All groups share one centre, and each spreads out both ways along 14 directions, with some noise.
(in the rows, 128 means zero)
Some rows, each with its group after it:
[117 158 121 105  99 149 134 131  99 102 167 124 148 155 139 119 150 117
  79 121 176 156 130 139 121 153 113] -> A
[146 150 114 134 142 146  87  98 100 125 144 105  98 141 149 100  65  79
 100 146 112 121 104 107 143 132 154] -> R
[160 133 116 132 142  86  12 123  87  88 103 133 158 143 105  73 117  88
 166 148 159  92  47 133 127 159 103] -> J
[137  91 140 164 128 171 104  58 143 116 108  90 129 179 120  97 131  97
 101 111 125  81 125 172 184 151 138] -> X
[ 90 105  95 116 124 201 122  98 130 163 161 130 147 147 119 173 113  63
 168 146  74 161 160  79  42 141 120] -> N
[161 121 150 138 141 122 129 148 145 143 148 123  98 120  94 135 122 137
 130 123 120 125 120 124 117 133 160] -> N
[128 128 114  97 101 131 122 126 148 112 115 119  99 170  60  63 110  48
 149 103 115 127 104 142  86 132 121] -> R
[146 101 119 117 149 126  86 140  93 105 118 110 151 180 111  90 133  95
 190 159 138  92 103 140 143 169  78] -> J
[151 106  95  94 119 138 111 188  99 139 140 109 148 147  96  98 137 118
 124 149 132 119  92 114 149 143  96] -> J
[146 143 151 141 135 124  81  87 126 134 146 123 152 140 120  89 162 102
 129 106 188 111 117 158 134 181 108] -> J
[135 136 113 115  98 130 104 138 106 145 160 121 149 110 129  73 137 142
  52 120 200 117 116 155 198 159 132] -> N
[148  64  90 158 135 136  83 168 106  66  93 137 174 155  66 127 173 103
  84 113 125  84  19 141  81 137 128] -> A
[139 139 141  73 123 172 129 106 117 125 126  92 103 178 121  94  79  84
 120 133 125 160 140 109 107 166  91] -> J
[ 76 100 132 165 153 125 109 154 124 148 196 131 108 120 119 164 158 119
 126 136 166 155 139 145  97 123 122] -> X
[ 94 105 112  99 125 140  63  89 124  80  39 172 132 180 196 180  97 149
 204 143 102 135 118 171 137 128 102] -> R
[125 162  86  88 109 102 128 193 134 132 172 161 163 149 128  96 141 116
 144 125 158 149 123 158 142 152 112] -> J
[ 98  78 125 100 153 152 125 149  89 174 163  56 141 149 122 115 129 121
 144 208 129 158 134  77 161 153  72] -> N
[135 159 154 160 121 119  97 121 118 164 199 124 124  64 113 116 130 147
  34 111 207 136 133 127 141 145 160] -> R
[141 124 121 151 115 123  78 158 117 111 162 123 100 139 118 108 134  90
 114 140 125 139 102 154 157  71  97] -> A
[128 134  94 126 112 121 102 133 133 162 180 121 108 106  95  98 159  62
  81 112 122 161  45  91  81 102 190] -> R
[145  85 153 163 194 134 172 122 243 207 123 117 146 107 115  97 114 148
  20  79 116 122 134 151 161 161 143] -> A
[129  96 172 132 134 185  94  47 121 132 128  87  85 138 150 117 158  87
  61 104 142 161  99 122 105 127 112] -> J
[118  92 106 109 129 169 126 152 125 154 154 115 117 138 117 142  96 113
 120 155  97 145 139 110 125 126 130] -> N
[110  84 134 139 169 117 137 130 112  90 132 131 122 118 133 132  99 141
 131 158 125 115 114 116 107 156 176] -> A
[143 127 119  94 137 166 120 135 100 162 180 125 112 115 167 106  86 120
 120 152 140 132 169 112 163 162 127] -> J
[144 136 132 134 113 149 147 181  58  70 196 124 103 141 114 128 154  91
 145 151 145 129 147 121  91 106  94] -> A
[117  85 150 121 154 153 106 114 126 143 165 105  84 138 141 107 106  93
 140 158 120 156 137 125 130 136 121] -> N
[ 91 107 115 130 135 169 166 139 115  90 147 163 113 119 147 153  96 116
  90 119 128 134 170 134  72 128 140] -> A
[ 81 127 163 141 136 106 113 144 118 103 171 103 113 137 106  96  95 132
  89 152 199 162 169 164 146 138  79] -> N
[189 175 124  66  98 135 123 130 151 147 155 133 134 140 112  52 122 100
  72  83 167 144  91 137 137 187 150] -> X
[153 212 131 126 131 135 181 112 140 157 186  79  98 191 142 124 133  94
 116 106 139 139 140 126 154 164 159] -> X
[126 179  92 101 153 101 113 170 122 148 134 159 113 117 136 124  69 115
 116 111 154 131 116 117  93 156 133] -> R
[123 166  95 150 143  91  90 198 103  73 159 176 119 146 118 156  77 129
 130 132 160 114 111 167 105 134 150] -> X
[143 143 154 116 132 110 147 129  90 126 109  75 104 132  97 123 143 146
 134 140 151 118 105  91 124 142 127] -> N
[ 88 204 142 145  49 113 112 105 109  93 120 153  75  62 124 122  54 130
  63  99 163 144 193 150 130  33 120] -> A
[117 153 167 166 150  97 114  92 117 112 157 135  95 102 157 129 140 109
 143 127 151 138 133 125  99 107 142] -> N
[130 156  97  66 103 138 147 120 146 158 102 121 129 153 140  86 130 102
 101  98 130 151 102 121 137 143 121] -> R
[136 131  83 145 165 105 113 175 174 137 166 166 120 157 130 122 130  63
 149 115  86 143  78 146  97 112 151] -> R
[107 191  80 123 117 107  84 194 106 183 171 145  70 126  96 127  76 103
 144 105 188 105 155 160 141 130 116] -> X
[127 119 106  77 104 142 122 158 125 123 133 145 120 136 119 109 116 111
 131 126 124 157 116 128 104 132 123] -> X
[107 156  88  86  51 125 144 121 125 127  48 118 160 130  89 105 119 150
 106 102 133 113 119 125 153 111 117] -> R
[132 141 154  74 120 142 126  81  71 119 102  68 133 129 140  67 103 117
 134 170 153 134 138  75 149 166  81] -> X
[ 88 164 131 108 111 121 122 104 111 115 130 123 107 116 145 153 112 126
  88 132 141 193 108  88  72 108 143] -> J
[109 150  99 113 127 116 136 132  97  95 123 106 113 146 120 122  63 107
 129 165  99 135 102  84 107 123 171] -> R
[ 88 111 141 135 145 107 118 113 173 128 108 129 109 142 133 111  89 122
 126 130 121 152 141 161 142 109 110] -> A
[152 109 134 136 124 148  79 144 127  95 130 119 139 142 110 102  96 121
  43 130 141 136  93 148 146 128 100] -> J
[ 86  83 120 145 136 123  97 126 152 134 136 160  91 106 119 121 142  83
 118 103 125 152  98 148  68  87 138] -> A
[152 139 110  75 113 139 146 151  97  83 124 125 159 174 133 117 144 128
 134 139 133 142  91 115 110 174 127] -> X
[ 98 132 105 113 133 125 119 121 110 133 157 119 144 128 155 138 113 127
 128 170 121 162 112  92 123 144 159] -> N
[ 66  97 173  97 140 107 137  78 102 132 127  76 149  96 138 111 124 165
 118 194 158 189 133  67 117 159 130] -> X
[ 85 111 133  90 131 127 115 136 103  84 125 119  84 160 115 129  67 115
 140 160 136 172 115 119  76 146 137] -> N
[138 187  70 120  99 169 115  94 133 183  95  93 150 177  88 115 106  74
  99  82 127  83 118 118 137 164 113] -> X
[162  92 157 119 160 148 156 109 160 154 145  96  98 143 134  73 124 102
 109 122 108 126 128 131 161 152 136] -> A
[100 135 102 146 168 130 124 164 168 186 186 143 123 118 153 179  70 140
  95 145 105 170 148 118 129 127 160] -> A
[120  89 137 105 120 175 121 108 100 113 137 101 114 155 136 109 111 118
 118 152 137 129 148 134 152 153 110] -> R
[121 117 120 121 155 131 140 158 144 146 150 118 116 132 139 132 124 113
  85 133 111 170 101 109 109 113 118] -> A
[122 180  88 153  96 166 124  84 152 172 124 110 133 164 104 153 158  73
  72  63 121 125  99 128 102 116 143] -> X
[111  96 147 110 121 148  98 126 124 169 167  98 133 117 106  84 100 122
 126 165 154 146 175 128 174 149  86] -> N
[130 167 130 124 140 131 151 113 133  98 171 113 166 173 114 147 124 130
 100 126 159 151 111 117  80 212 187] -> A
[129 110 116 130 112 162 103 115 147 118 155 144 142 136 126 106  71 130
  74 126 137 118 148 170 173 161 166] -> N
[109 144 127  75 138 138 104 140  78 158 158 139 105 103 169 159 115 151
 133 142 180 174 133  95  90 173 125] -> R
[143 142 137 101 118 188 109  59 114 163 136 110 104 127 162 111 111  92
  96 107 137 140 143 104 123 158 131] -> J
[140  83  95 142 157 143 100 156 121 180 210 135 124  85 159  95 161 114
  32 125 158 129  68 128 165 142 183] -> R
[157 124 118  89 100 120 138 139 138 178 151 137 140  89 119  93 169 162
  97 109 165 123 100 125 166 166 187] -> R
[162  87 144 129 152 157  64  98 100  66 114 105 137 155 152  97  76 132
  47 160 136 123  68 134 163 170 144] -> J
[114  79 149  97 107 183  94  68 130 113 111 104 118 179 132  95 149  99
 110 116 152 147 116 167 142 166 104] -> R
[177 155 159 128 161 138  68  98 112 145 174 117 118 134 151  57  82  80
 151 140 165 105 164 144 175 181  85] -> J
[122 105 117  90 142 155 129 112 109 156 142  89 159 158 121 109 152 111
 126 145 144 141 100  93 115 201 126] -> X
[117  88 111 133 161 141 155 140 133 120 124 128 154 128 144 134 125 145
  74 134 118 125 100 119 125 153 158] -> A
[ 88 124 133  82 136 127 166 146 111 114 171 113  94 139 147 134  97 137
 125 166 136 192 135 102 101 148 160] -> J
[ 83  91 128 126 156 154 131 125 127 165 180 103  92 155 153 137 136 111
 132 144 146 154 149 144 144 150 125] -> X
[102  83 120 148 168 101  81 147 149 153 147  89 138 146  85 147 125 117
 130 176  99 164  49  92 100 134 157] -> N
[159 140 151 105 117 167 103 112  98 122 116  86 142 146 124  96 110 121
  73 135 152 134 136 116 152 150  53] -> J
[ 99  89  70  97 121 142 132 205 103 111  94 154 145 149  71 114  86 125
 141 125 144  78 141 153 110 159  91] -> R
[151 121  69 137 115 162 126 186 153 148 138 156 198 172  82 137 148 123
 105  93 129  81 127 174 151 166 102] -> X
[139 121  97  92  89 140  99 142 103 152  99 115 110 121 118  82 124 120
 107 119 141 104 105 137 185 110 103] -> N
[105  63 129 168 141 147 147 117 147  96 141 117 136 162 113 162 146 126
 150 155  77 125 123 142 124 119 167] -> X
[130 132 108  84 116 146 164 161 151 118 172 143 171 177 145 108 151 139
  86 117 160 163 126 169 154 189 135] -> J
[122 144 107  80 113 134 150 145 103  66 103 136  92 174 151 121  87 127
 117 124 131 136 107 145 124 145 151] -> N
[114  90  92  98 133 159 170 129 122 115 101 118 197 173 152 119 166 145
  86 126 135 117  99 134 149 189 120] -> A

New rows, each followed by its group:
[200 207 120 203  72 135  84 116 175  97 131 159 114 157  57 108 137  63
  63  17 139  68 107 220 131  82 143] -> X
[124 120 160 124 139 140 124 105 118 106 168 117  63 117 134 122  83 124
  70 131 153 158 118 123 104 147 195] -> N
[131 144 171 181 159  84 138 134 179 129 170 101 133 123  95 143  90 167
  85 153 128 150 135 133 151 129 171] -> N
[135 161 101 142  91 102 108 137 114  67 115 109 193 203  68 133 191 101
 163 129 134 120  55 140  99 143 125] -> A
[104 121  68 101 151 133 117 158 151 112  68 165 158 195 157 128 109 104
 141 106 113 120 101 173 128 145  78] -> R
[143 139 149 129 134 140 169  83 118 165 134  51 128 140 112 121 163 132
 114 137 128 118 114  76 148 162 159] -> J
[142 135 147 132 124 139 129  98 123 131 134  78 147 158  77  97 168 114
  80 106 179 118  93 129 120 187 132] -> N
[ 51 116  68 105 113  94  44 159 141 161 179 147 212 127 133  97 106 115
 126 189 152 191 108 140 163 138  95] -> N
[107 150 147 142 126 120 121 125  81  73 126  92 140 158 110 137  79 131
 162 187 138 122 172 118 138 134  85] -> R
[166 144 154 169 156 127 171 130 161 132 141  85 103 148 103 156 128 139
  82 114 100 128 108 116 127 124 175] -> N
[126 150 141  64 106 116 136 119 103 133 124 126 117 104 113 112 104 168
 126 127 186 142 125 108 110 197 179] -> R
[128 101 138 137 123 173 117  87 115 132 115  78 119 154  85 118 118 102
  91 123 128 109 116 116 124 150 131] -> N
[120 151  93  63  97 145 147 144 114 118 112 141  94 151 165 115  83 117
 136 132 106 154 135 124 141 114 130] -> N
[120 117 159 143 118 174 117  92  80  97 142 117 100 130  94 119 137  93
 107  97 187  98 159 141  74 161 105] -> N
[147 194 137 138 139 138 108 108  97 122 174 100 125 178 145 128 187  86
  77  86 205 137  86 139 107 180 116] -> X
[128 120  88  86 132 155 136 112  70  72 115 142 140 166 179 133 117 123
 157 149 121 107  97 113 119 186 178] -> N
[157 172  88  54  96 161 143 156  98 147 108 121 217 128 109 100 135 113
  89 127 134 149 116  58  83 164  47] -> X
[159 183 102  47 101 109 140 124  90 132  93 148  88 132 180  97 175 102
 187  99 131 140  82 104 109 120 132] -> N
[ 53 101  93  96 158 145 105 124 127 136 142 151 111 142 199 163  55 138
 113 164 124 187 132 127 125 153 157] -> A
[144  97 148 117 105 122 120 108 106  83 121 115  66 123 134  90  83 131
 163 167  98 110 122 134 175 104 189] -> X
[108 111 118  95 166 133  85 121  77 124 126 106 173 129 131  95  84 115
 118 173 167 131 109  82 106 208  93] -> X
[ 68  69 104  85 147 129  63 122 111 135  85 142  92 107 149 119  59 133
 102 151 136 159  84 115 109 133 136] -> A
[ 85  90 135 155 128  76  79  57 158 123 127 150  77  95 134 100 161  83
 169 119 117 145  52 139  93  91 236] -> A
[125 118 102  93 104 128 105 185 115 135 162 139 119 112 131 107 140 126
  68 132 147 175  86 128 134 102 114] -> J
[130  82 129 106 166 173 138 109  94  94 139 106 130 194 135 134 135  97
 168 155 119 125 107 113  89 204 144] -> N
[167 121 139 108 120 123 103 141  83  75 126 124 114 138 106  72  93 113
 162 156 135  94 122 134 145 144 120] -> X
[128  93  97 107 124 167 131 126 168 120 124 146 154 156 138 124 105 114
  89 123  87 154 105 136 118 145 153] -> X
[ 97 189 107 155 186 125 144 171 138 122 176 115 140 180 131 114  75  62
  50 112 163 151 148 139  91 151  52] -> R
[128 123 142 142 125 113  99  94 154 105 126 135 127 149 155 124 129 127
 138 134 116 143 110 157 159 116 156] -> R
[139 147 164 115 121 146 155 100 102 139 200  72 124 125 114 107 134 133
  71 148 175 155 137  90 132 184 169] -> R
[135 195 161 153 129  92 177 142 166 192 184 114 132  66 103 125 108 171
  74 116 164 141 197 110 155 128 143] -> A
[ 99 142  97 113 141  99 170 191 124 134 164 119 138 129 112  98 121 114
  92 139 148 148 116 113 117 136 125] -> R
[117 100 135 154 137 124  94  78 155 118 147 131 144 132 190 133 161 145
  63 131 133 158  73 156 176 130 189] -> R
[116 132 166 150 116  72 134 161 125  91 116  87 154 149  29  92 144 153
 135 141 186 110 134 159 145 143  76] -> J
[135  69 127 120 130 171 102 116 163 109 135 136 103 197 105  89 118  79
 141 104 123 110 120 200 143 167 134] -> X
[ 95 163 138 139 126  41  92 137 138 123 134 125 154 105 123 110 108 160
 143 170 155 158 109 128 162 110 129] -> N
[ 82 133 110 116 143 135 112 101 158 162 128 152 103  95 147 155  31 144
  77 124 123 155 140 116 110 145 199] -> A
[ 81  91 148 135 154 143 141 115 145 108 158 118 116 166 144 146 127 108
 134 149 115 179 142 136  95 132 117] -> X
[130 132 122 117 128 145 151 150 118 108 115 123 105 169 104 148 131 104
 153 112 117 123 133 129  83 130 103] -> N
[178 133 160 125 149 113 135 130 129  56 159 131 173 138 134  85 109 136
  92 155 139 142 103 123 126 182 153] -> X
[111 191 111 101 102  88 154 156 133 108 116 124 148 151 152 101 103 153
 112 137 150 149 143 152 192 117  97] -> N
[110 144  94  82 103 120 144 166  98 134 120 118 110 115  90  95  85 112
 123 136 137 126 128  99 110 126 126] -> R
[174 160  99 116 117 117 103  91 171  97 126 197 125 154 189  94 133  93
 131  72 114 120  69 184 142 146 217] -> N
[116 131 104 137 137 131  88 110 150 124 218 190 161 128 218  84 130  95
 101 127 163 149 143 194 185 158 152] -> N
[118 115 122 116 125 117  98 136 151 171 130 104 131 137  91 113 127 108
 147 147 111 156 104 110 129 118 105] -> N
[123 140 118 160 167 129  92 134 115 145 204 129 128 127 169 168 142 105
  98 152 132 172  92 103  99 127 149] -> R
[117 100 135 121 160 108 131 170 102 134 204 120  69  75 113  51  74 112
  60 152 183 130 121 121 142 153 180] -> R
[117 148 139  70 101 102 134 149 109  93 138 137  75 133 135 102  92 132
 153 144 142 174 132 130 120 122 143] -> X
[142 135 131  77 110 116 136 160 123 127 131 121 115 137 125  87  95 154
 129 144 148 139 140 143 180 149 119] -> N
[118 108 131 123 110 126 137 150 110 151 192 126 117  67  97 113 132 160
  58 130 181 136 124 114 133 150 197] -> R
[131 121 117  81 125 113 102  81 121 165 120  93 121 126 155  84 140 131
 119 150 130 152  55  93 169 158 189] -> A
[104  88 119  84 150 147 123  94  92  79 115 104 113 179 205 106  83 134
 134 188 115 149 103 126 179 165 157] -> A
[176 112 128 163 162 156  61 122 108 134 176 125 122 143 139  75 117  94
  80 114 180  67 114 180 194 182 122] -> X
[151 142 129 113 117 115 104 116 124 171 163  98 127 120 134  90 147 131
 118 143 148 134 101 120 192 145 158] -> A
[137 133 148 140 152 127 120 150 125 120 189 121 138 127 136 120 115 135
  78 147 158 151 131 133 140 154 125] -> J
[ 86  99  88 103 129 173 157 138 137 161 152 153 155 129 163 140 155 125
  82 105 144 147 144 137 117 160 124] -> A
[135 168 127 137  80 109  91 116 135 167 159 126  62 111  95 106 145 116
  99  77 184 115 106 168 163 113 190] -> X
[154 106 146 120 160 118 144  93 198 178  86  85 160 156 104  73 120 145
  93 113 122 109 112 144 195 189 132] -> A
[122 110 115 111 135 111  85 128 147 163 139 106 146 167 112 104 159 108
 166 142 137 143  80 141 153 165 122] -> A
[148 149 136 133 149 122 111 133 120 138 169 134 128 135 127  77  58 114
 187 151 153  78 205 164 192 177 115] -> J
[159 221 104 111 143 110 106 143 148 176 129 166 141 121 164 156  97 137
 129  89 150 132 135 127 120 154 116] -> R
[ 35 150 102 207 123 121  86 117 126 156 130 130  80 114 101 196  84 101
 130 120 127 117 169 147 109  45 118] -> X
[146 181 141  92 124 131  75 118 105 126 151 131 145 134 156  94 125  91
 112 120 180 168 127 124 108 158  54] -> J
[191 156 148 151 125 138 123 128 113 127 189 107 123 130  72 108 113 116
 121 124 150  89 136 121 131 178 180] -> A
[ 92 131  88 142 144 158 144 124 108 111 128 104 183 177 193 186 136 140
  89 164  97 156 115 106 153 125 112] -> R
[ 50  50 112 105 147 118 109 112  97  93  82 150 145 103 174 114 119 163
 103 154 164 128 101 142 138 150 142] -> A
[113 150 162 138 125 117 134  87 144  84 142  98 123 160 102 100 103 111
  95 131 145 151 120 141 117 157 162] -> R
[ 83 126  97 128 130 160 142 144  99  70 143 155 154 177 158 151 101 106
 152 145 133 125 174 158 110 148  93] -> N
[122  86 122  83 126 143 108 152 101 137 144 126 119 110 100 139  79 148
 172 179 119 138 140  90 105 162 154] -> N
[ 93 100 124  86 108 121 131 153  95 127 115 124  86  85 112  49  66 139
  78 134 186 111 158 151 177 132 108] -> R
[121  69 120 106 130 132 170 201 165 126 167 154 106 135  63  68 113 116
 113  99 157 109 155 191 125 168 141] -> R
[115 128 168 142 123 107 100 108 113 131 156 103  95  83 100 109 115 142
  67 133 179 152 109 115 119 129 162] -> J
[147 132 111 104 147 142 118  99 171 195 187 107 119 177 131 121 151  81
 161 127 101 166  82 112 119 182 198] -> A
[110 180 156  83  99 119 122  49 126 107 116 130 175 161 155  99 185 126
 124  90 216 160 118 150 104 211 119] -> J
[126 158 115 105  87 138 144  78 118 128 136 125 143 136 115 114 145 116
 148 112 147 114 127 116 113 177 194] -> A
[115 145 119 125 130 108  89  93 120 115 157 118 120 170 141 137  91 121
 200 175 118 134 112 130 151 166 203] -> A
[174 173 163  74 108 102 134 119  95  99  68  44 164 188  34  68 103 145
 166 152 165  97 111  96 143 218  84] -> A
